The same things were measured in two ways. Each way mixes the same 11 hidden numbers, adds some noise and spreads widely along 5 directions of its own, which tell nothing about the thing.
Some things both ways: the first way, then the second way.
[-24  18   0 -18  44  31  18 -15  18  16 -11   8  18  -7 -59 -16  46 -28
  -4 -21  -8   4 -20   9 -17  11]
[  9  -3  13 -19  -4 -10 -14 -14  -3  -5   8  21 -20   0   8  13 -30 -18
 -34  23  43   4  63  21   2  47  12]

[-33 -24 -43  -3   4 -24  28  17   5  17  -7  31  27  61  10 -25  10  -5
  -4  24 -49  -2 -20  33 -18 -20]
[-29   3  29  40   4 -10  -2  15  25 -38  14  20  22 -11 -26 -17 -53  40
  -6  15  52  19  31  50  64  77  22]

[ -8  42  -3 -42  20  23   8 -48   5 -27  19  15  55  -2  -9 -53  17   4
 -53 -16 -85  -6 -23  58  21   5]
[-53   4 -17  21 -16  23  30  35   8  -9  33  17  26  11  -1 -38   1  40
 -16  19   2   4  16   9 -10   2  34]

[ 39  50   6 -16  -9  38 -33 -43  -9   5   0  -6  31 -13   9 -31  -9  38
 -28   8 -12  20 -15  43  29  11]
[-15 -10  20  21   2  10 -16 -37  -3 -12  20  12 -13 -24  56  -8  15  -1
 -37  28  19 -14  49 -33 -21   7   6]

[  7  30 -13  15  18  61 -30  11  -7  35 -30 -24  17  10 -25 -26  13   3
   4  16  -2   5 -21  52  13   6]
[-47  -1  13  14 -12   2 -19  25  37 -42   0  23   4 -23   6   4 -16  45
 -22  14  43  16  40 -10   9  24  10]

[ 19  23 -27   2  -9  36 -21   0  11  29 -28   3  15 -16 -25 -24   4  26
  -2  33  -5  25 -15  12  12  -2]
[-46 -27  31  32  10   8 -14  42  50 -56  16  -6  -1 -14  17 -17  -3  68
 -15  12  40  17  46 -24   1  14  -7]

[ -2  11  10  -6  -1  12 -34 -17 -11  13 -29  -2   6   9 -29 -10  10  11
 -17 -17   2  12  -8  17 -11   2]
[-16 -24  16 -38  -8   1  20 -17 -12  24   3 -10   4  54   5  -2  24  11
 -11  21 -53  -7  11 -36 -22 -29   6]

[ 20  40 -20 -17  37  16 -20 -26  -5  25 -31   3  16  10 -21  -6  42 -14
  23  12  -9   9 -13  20  17  -5]
[-10 -61  41 -83  26 -15 -15  47  10 -10 -16 -33 -16  45 -16   9  26  25
  10  -7  -4 -19  45 -47 -11  -7 -26]

[ -5 -13 -16  16  22 -11   6 -16  -4  19  -9  12  16  22   2 -10  24  12
  12  33   4  14   4   5  13  -1]
[-11 -58  53  21  -4  -1 -30  34  10 -40 -15  -9  11  -4  20 -25 -40  33
 -21  13  -4  30  58  31  12  57  -9]

[-11 -33 -20  46   7  -7   9  17 -14  32 -41   9   6  31  -6 -11  15  16
  10  33  17  25   6  -5 -15   0]
[-29  15  -7  25 -28   4  11 -10   4 -10  15  26   1 -19  28   0 -14  -2
 -23  39  23   5  25  -8   4  23  13]

[  0 -18  -5  18 -31  22  22 -12  18   7 -25   0  15  -6 -27  -9   7  20
 -42  -8  -3   7  -8 -22 -25 -12]
[-29 -38  31  20  -4  25 -22  25  24 -28  25  -7  14  34   3  -7  -1  85
 -37  -4   1  23  10  -1  22 -14  30]

[ -2   5   7  15   6  29  10 -24  -9  27 -23  -1  16  -9 -40 -16  28  -2
  -6   4 -11   4  -8   2  -6 -12]
[  6 -23  45 -23  15 -13 -34  10   3  16 -28  -7 -15   6  10  -7 -46   9
 -11   8  13 -11  69  22  37  44 -21]

[ -4 -44 -20  49   8 -56   1 -33  -2   7 -43  29  23  32 -15  -8  40   0
  10  15 -24  -1  23 -15   3 -10]
[ -5 -25   9 -47  -9  -3  20  32  -9  45  -7 -24 -12  53   3  -2 -19  10
 -15  19 -35 -11  32 -13   8 -25 -26]

[-12  -6   7   7  10  18  11 -19   6   2 -18   0   4 -17 -31   0  28  20
  -3  22   7  24  -3  -3   0   1]
[-11 -73  30 -46 -11  13 -17  28  -9  14 -24 -27  -6  69  15  -6  26  24
   8   0 -66   9  21 -24 -34 -13  -2]

[-20  46  17 -45  30  48  14 -28 -17 -14   7  23  25 -10 -22 -37  13  18
 -32   0 -45  31 -21  37 -19  11]
[-37 -33  30  -5  -1   7   9  34 -13 -13 -11 -11  52  40   8 -54  42  23
  16   5 -58  -1  -1   2 -30  14  21]

[ -4  24   5 -11  17  26  -2 -18 -35  28 -10  17  17  40  -5 -19   3   7
 -13   1  -5  21  -4   8 -32   2]
[-20  -3  34 -16  -8 -27  30   4 -11 -25 -16   0  56   3  15 -37   8 -21
  -6  41 -46  -6  20   4 -13  42  -2]

[-52 -16   1  24   1  37  18 -17   9  12   9  -4  35  20 -42  -2  16   3
   8  67 -41  12  -5  -1   1  -1]
[ -8 -24  17   4  -2  29 -14  21  51 -46  26   9  14  -5  34 -17 -24  62
 -16  21   7  22  52  30  14  37  41]

[  1  14 -21   4  11  38 -18 -10 -16  11 -45 -46  17  47  -9  22  24  -2
 -13  20 -11  15  -5   8   3  -1]
[-34  -3  -4 -57   9 -39  15  20  21  14 -25  15  12   6  -6  25   2 -74
   0  55   1 -13  66  -4  -1  62 -14]

[  3 -15   3  15 -22   4 -12 -24  -1  -8 -26 -21   4  21   2  26  12  32
 -12  23   0  17  -5  20   3  -8]
[-27 -30 -14 -23 -16  11  14  25   5  10   3   6  -4  22  20   9  12  -3
   7  33 -19  13  26 -21 -30  -8   7]

[ -7  41  21 -15   3  39 -12 -48 -13  -2  -7  -1  44  24 -27 -10  14  -6
 -18   4 -38  14 -13  11 -13  15]
[ -2   7  37   2  26  -4 -12  13  25 -26   8   0  34 -15  39 -31 -10   2
 -30  29  17 -14  61  35  22  60  14]

[-33  -9   7   7  27  25   0   0  -7 -23 -16 -15  15  13 -12 -10  20  22
 -26  20  -3  15   1   1  -2  18]
[ -9 -16   7  17   3   1 -19  -7 -29  27   8  11 -18  15   5   1 -14 -31
 -18  14  39  -6  41  27  18  50  16]

[ 55  31  -8 -45 -62 -10 -34 -68  -6   4 -20 -19  16   5  14  10 -12  33
 -64 -43 -27  10 -15  23  13 -35]
[-47 -51  -9 -34  13  11  50  26  13   7  40 -22  -1  37 -18   0  29  55
  14  23 -31 -12   6 -70 -10 -67  -4]

[-39 -15 -23  20  27  52  22  33   4   0  27 -10  27  34  22 -34   0  25
 -13  59 -18 -19 -20  49  17  -8]
[ -8 -23  20   2 -19  -5 -42 -14 -28 -12  -4  25 -31  11 -24  25 -24   9
  -8 -10  62  13  22  12  26  51  25]

[ 11   4 -17   5  11  -6 -15 -21   3   4 -43  -1   7   4 -16  -6  15  30
 -15   2   1  58   2  29   3  34]
[-40 -36  16  25 -12  -8  -9  25   7  18 -25  -7   4  15  38   6   0 -39
 -10  43 -22  17  40  -4  -3  40 -21]

[ 17   0  -5 -12 -31 -38 -13 -50   4  14  -5  -3  23  32  18  22  12   5
   8  26  -9   7 -12  12  20 -18]
[-14 -57   5 -58 -14  17  29  47  26 -16  11 -31  -8  43  14  -7  14  44
  26  20 -47   0  26 -40 -20 -15  -6]

Other things, the second way, with their names:
(14): [-32 -62  19 -29 -11  23 -21  71  40 -25   5 -38  -4  63  11   6  34  51
   8  -7 -10   1  13 -24  19  22  14]
(386): [-41 -22  -6 -12  -3  16  34  63  44 -15  23 -19  17  26   6 -18   1  44
  16  27 -11  -3  22  -9  22  14   5]
(84): [ -8  19 -15  -9 -43   6  75   7   4 -11  13   7  13  10  52 -48  -9 -19
 -13  66 -52  18  43  -4 -80   3  -9]
(114): [ 11 -45  48 -29  24   1 -48 -16  13 -13   6  -7 -18  26   9  26   3  39
 -12  -5  23  -1  34 -12  26   9  19]
(216): [-44 -10  -5  17  -5  19   0  16  10   1  31   0  -8   9  20   1  20  28
 -24  15  27 -16  16 -36  13 -14  12]
(427): [-25  -6  11   4 -18   9  15 -11  16 -10  11  13  26  18  35 -19   6   4
 -45  42 -39  15  42   0 -33  12  21]
(6): [ -6 -36  16   1  13  31 -29   6  10 -24  33   1 -21  -4  20  -2   4  64
  10  -8  44 -11  24 -12  22   2  33]
(190): [  3  10 -25 -39 -28 -15  46  -4 -33  14  12  19  -7  21  11  22   9 -53
   6  46   1  10   6 -19 -45 -15   6]
(2): [ -7 -33  14 -68   2 -17  17  36 -12   9 -16 -28 -31  42   2   9  31  -1
  36   9  -6 -15  18 -66 -40 -33 -38]
(170): [-42 -32 -22 -24   1  16  22  17   9  -7  50   9   2  20 -12  32  32  44
 -11  19  15   1  -6 -52  -1 -59  33]
(187): [-39  -7  39  48   7   9  -7  26  44 -53  22  -5  15   4  10 -44 -10  59
 -28   9  34  13  46  15  12  52  11]
(52): [-22 -40  18 -41  -1   3 -14  38   5  18 -26 -13   5  22  13  -3  -3  16
  14  11 -31 -13  32  -9  19  14  -7]
(244): [-30 -71  24  18   0  23 -16  48   0  -4  22 -35  -7  47   0   1  10  62
   1 -10   4   6  -6 -16  41  -9   7]
(218): [-14  -3 -12  10  26  16   9  37  36 -13  44  13   4 -26  29   1 -20  28
  -1  35  54   8  44  18  19  -2  21]
(330): [-23  -8  10  20   7  -5  -5  43  15 -37  18  14  11 -33  13  -8 -27   6
 -26  26  62   9  52  24  17  45   6]
(432): [ -4  21  -9 -39 -29 -19  63 -18  17 -32  21  17  -4   0  14   5 -12 -19
 -13  62  -1  11  42 -28 -42  12  -4]
(62): [-42 -44  37 -42 -21 -19  29  31  21 -30 -30 -16  33  52  -4 -23  23   6
  -8  33 -83  23  35 -29 -56  19 -18]
(298): [-24 -44  16 -44   6  -9  17  50  11  -5   0 -16  32  38 -10  11  14  29
  12  21 -35  11  -1 -19  11 -25   2]
(333): [-26 -31  21  -3  14  17 -34   2  12   1  -1  31  55  11  16 -10  -1  24
 -34  20 -35  25  38  45  -3  13  59]
(178): [-46 -34  28   9  -5  -6 -17  12  12  -7   1  -2   6  20 -28   1 -22  21
 -30   8  16  -7  40  10  61  67  10]
(351): [  6  -3  12 -16   6   0 -25 -19 -11 -19  20  24 -21 -27  17  20  -6   9
 -16   9  66 -13  36 -14  12  10  20]
(254): [-28 -28  23 -20  -2   7   8  47  24 -29   7 -16  31  30  16 -18  22  42
 -15  16 -28   9  17 -15 -14 -10   9]
(250): [-27 -24 -28 -51 -33  15  34  -2   9  21  25   2 -23  59  -7  29  19  13
  -5  28 -26   0  11 -47 -19 -28  20]
(149): [-46 -41  11  21 -25  23 -10  86  25 -15 -16 -16  20  16  27 -32 -11  43
  13  10 -22  18  22  17  16  35   0]
(172): [-35 -40  25  -6 -14  12   1  39  19 -15  -3 -18  29  48  11 -15  20  41
  -3  13 -47  16   3  -9   2   5  14]
(204): [-26 -34  18 -33   0 -13  21  73  28 -50  11 -32  -4  18  -7  -2  14  21
  22  14  30  -9  25 -34   9  32 -21]
(55): [ -6 -32  62  -2  18 -10 -57 -47  25 -28 -16  23  35  -4  44  12   6 -10
 -59  33 -24  19  66  18  -2  54  30]
(293): [-37  -9 -22 -41 -31   8  13  49  18  -8  -9   1 -19  12  14   9  21   6
  44  18  11 -10  15 -43 -15  13  -2]
(4): [-31 -31  16 -11  11  -4  -7  65  17   8 -17 -11  -1  38  -3 -11  -3   5
   8  11   7  14  44  12  -9  25 -14]
(29): [ -8 -35  17 -35  13   9 -15 -18  27  -4  32  -6 -13  20   4  45   4  46
 -16  14  16 -15  18 -37  55 -15  24]
(306): [ 16 -59  52 -16  14 -21 -27  -9 -27   7 -15 -23 -15  19  12  15 -16 -23
   0  15   2  -8  38   3  39  50 -17]
(71): [-23  10 -21 -48 -29 -14  46  29  11  12 -16  17   4   7  21  -2 -13 -36
  -3  57 -30  11  54 -15 -55   3 -22]
(297): [-16 -14  -5 -26 -14   7 -13  -1   8 -13  17  15  -4   7  31  34  31  -6
 -22  26  19  -1  19 -36 -10  -3  26]
(419): [-26 -20  -3 -63   8   2  29  49  57 -46  26 -10  18  -1  19   9  27  34
   7  37  -2 -11  33 -48  -9 -14   5]
(197): [-29 -27  12 -47   5 -26  13  42  17  10 -13  -5  14  38 -34  19 -14 -11
   2  27  -7   4  37   6  27  36  -7]
(132): [  1 -34  31 -21  41 -27 -25   4 -42  34  -7  -1  -8  11 -15  23  -8 -19
  -2   6  37 -13  25  -1  30  -7 -11]
(232): [-23 -11   8  36 -13  13   3  66 -22 -36  18  -3  -4   4   2 -39   0  44
  13 -11  56  15  -1   5 -18   3   6]

Some of these things the first way, each followed by its name:
[ 13  13  -3  -2  13 -10 -13 -40   6  15 -34  10  13  10 -30   4  43 -12
   9 -17 -15   5 -13  38   1  -7]
(71)
[ -2  13  -4 -15  13   2  -8 -36 -12  15   5   5  19  37   3  -7   1  15
 -13   5  -7  30  -5  33  -1  15]
(306)
[ 13  40 -14 -24   8  33 -52 -10   3  14  -3 -16  24  18  -2 -18   0  13
 -11  11   1  -4 -15  25  25   6]
(62)
[-11  10  -5   6  38  28  29  -6  -9  40 -27  21   2   8 -40 -10  39 -13
  18   5   3  24 -14  22 -29  -3]
(351)
[ 18  26 -23 -34 -19  -6  -5  -4  24   6 -21  17  28  -5  -3 -27   9   3
 -20  -4  -9   5 -30  -3  -2  -2]
(187)
[-25 -46 -47  43   2  11  32  -7   0   5 -22   9  19  41 -10  -3  14  35
 -21  60 -51  22  20  -9  -6 -20]
(170)
[-11 -12  -9  39  21  21  -6   3 -10  21 -43 -16   6  42 -17  16  26   4
  21  36  23  29   2   8 -14  19]
(297)
[ -4  12  26 -10 -14 -14 -48 -43   8  -4   6  23  24  11 -17  -9   7  13
   7   6  -4  -4  -6  15   7   8]
(84)
[ -1 -12  -6  17   1 -14 -25 -11   0   1 -36  -4  16  26  -8  -1  20   8
   0  11   9   5   2  -7   2   6]
(427)
[-21 -19 -33  28 -14  21  21 -21   4  36  -7   1  36  41 -26 -11  -1   8
 -18  41 -52  24   1   9  -4  -7]
(29)
[-16   7 -12  -4   2   7 -34  -3  13  41  -5  16  15  37 -34  -5   7 -10
  21  14   5  -1 -12   9 -13  -3]
(432)
[-15 -37 -20  39 -14  -5 -14   5   8 -31 -38  -6  14  34  11  14  19  40
   4  70 -21   2   6   0  13 -13]
(4)
[-20  -9  25  17 -14  58  15   8  -3 -17   3  15   3 -13  -5 -15  -4  56
 -24  39  15   7  -7 -11 -31 -11]
(232)
[ -8  19 -13 -14 -17  38  13 -30  24   4  19  10  37  14 -15 -14   1  15
 -23  23 -56   5 -27  51  -1  -9]
(114)
[  2 -32 -23  15 -51  -5   8 -18  24  -5  -4 -24  30  25  18   9  -2  24
 -39  25 -17 -15 -10 -11  15 -28]
(250)
[-30 -24  12  13  -4  13  -3 -10   4  -4  -9  16  -2  40 -22  20  10  23
  -5   9   3  12  -3  19 -43  -2]
(190)
[ -2  17  28  20  20  43 -65  -9 -37   9 -44 -51   1  46 -13  24  17   7
   6   6  44   9   4  11  -6  20]
(330)
[  1  23   0 -15  14  33  -2 -49 -17 -16  -6  16  18  24 -13 -13  12  31
 -45 -19 -61  18  -8  74 -15  -6]
(132)
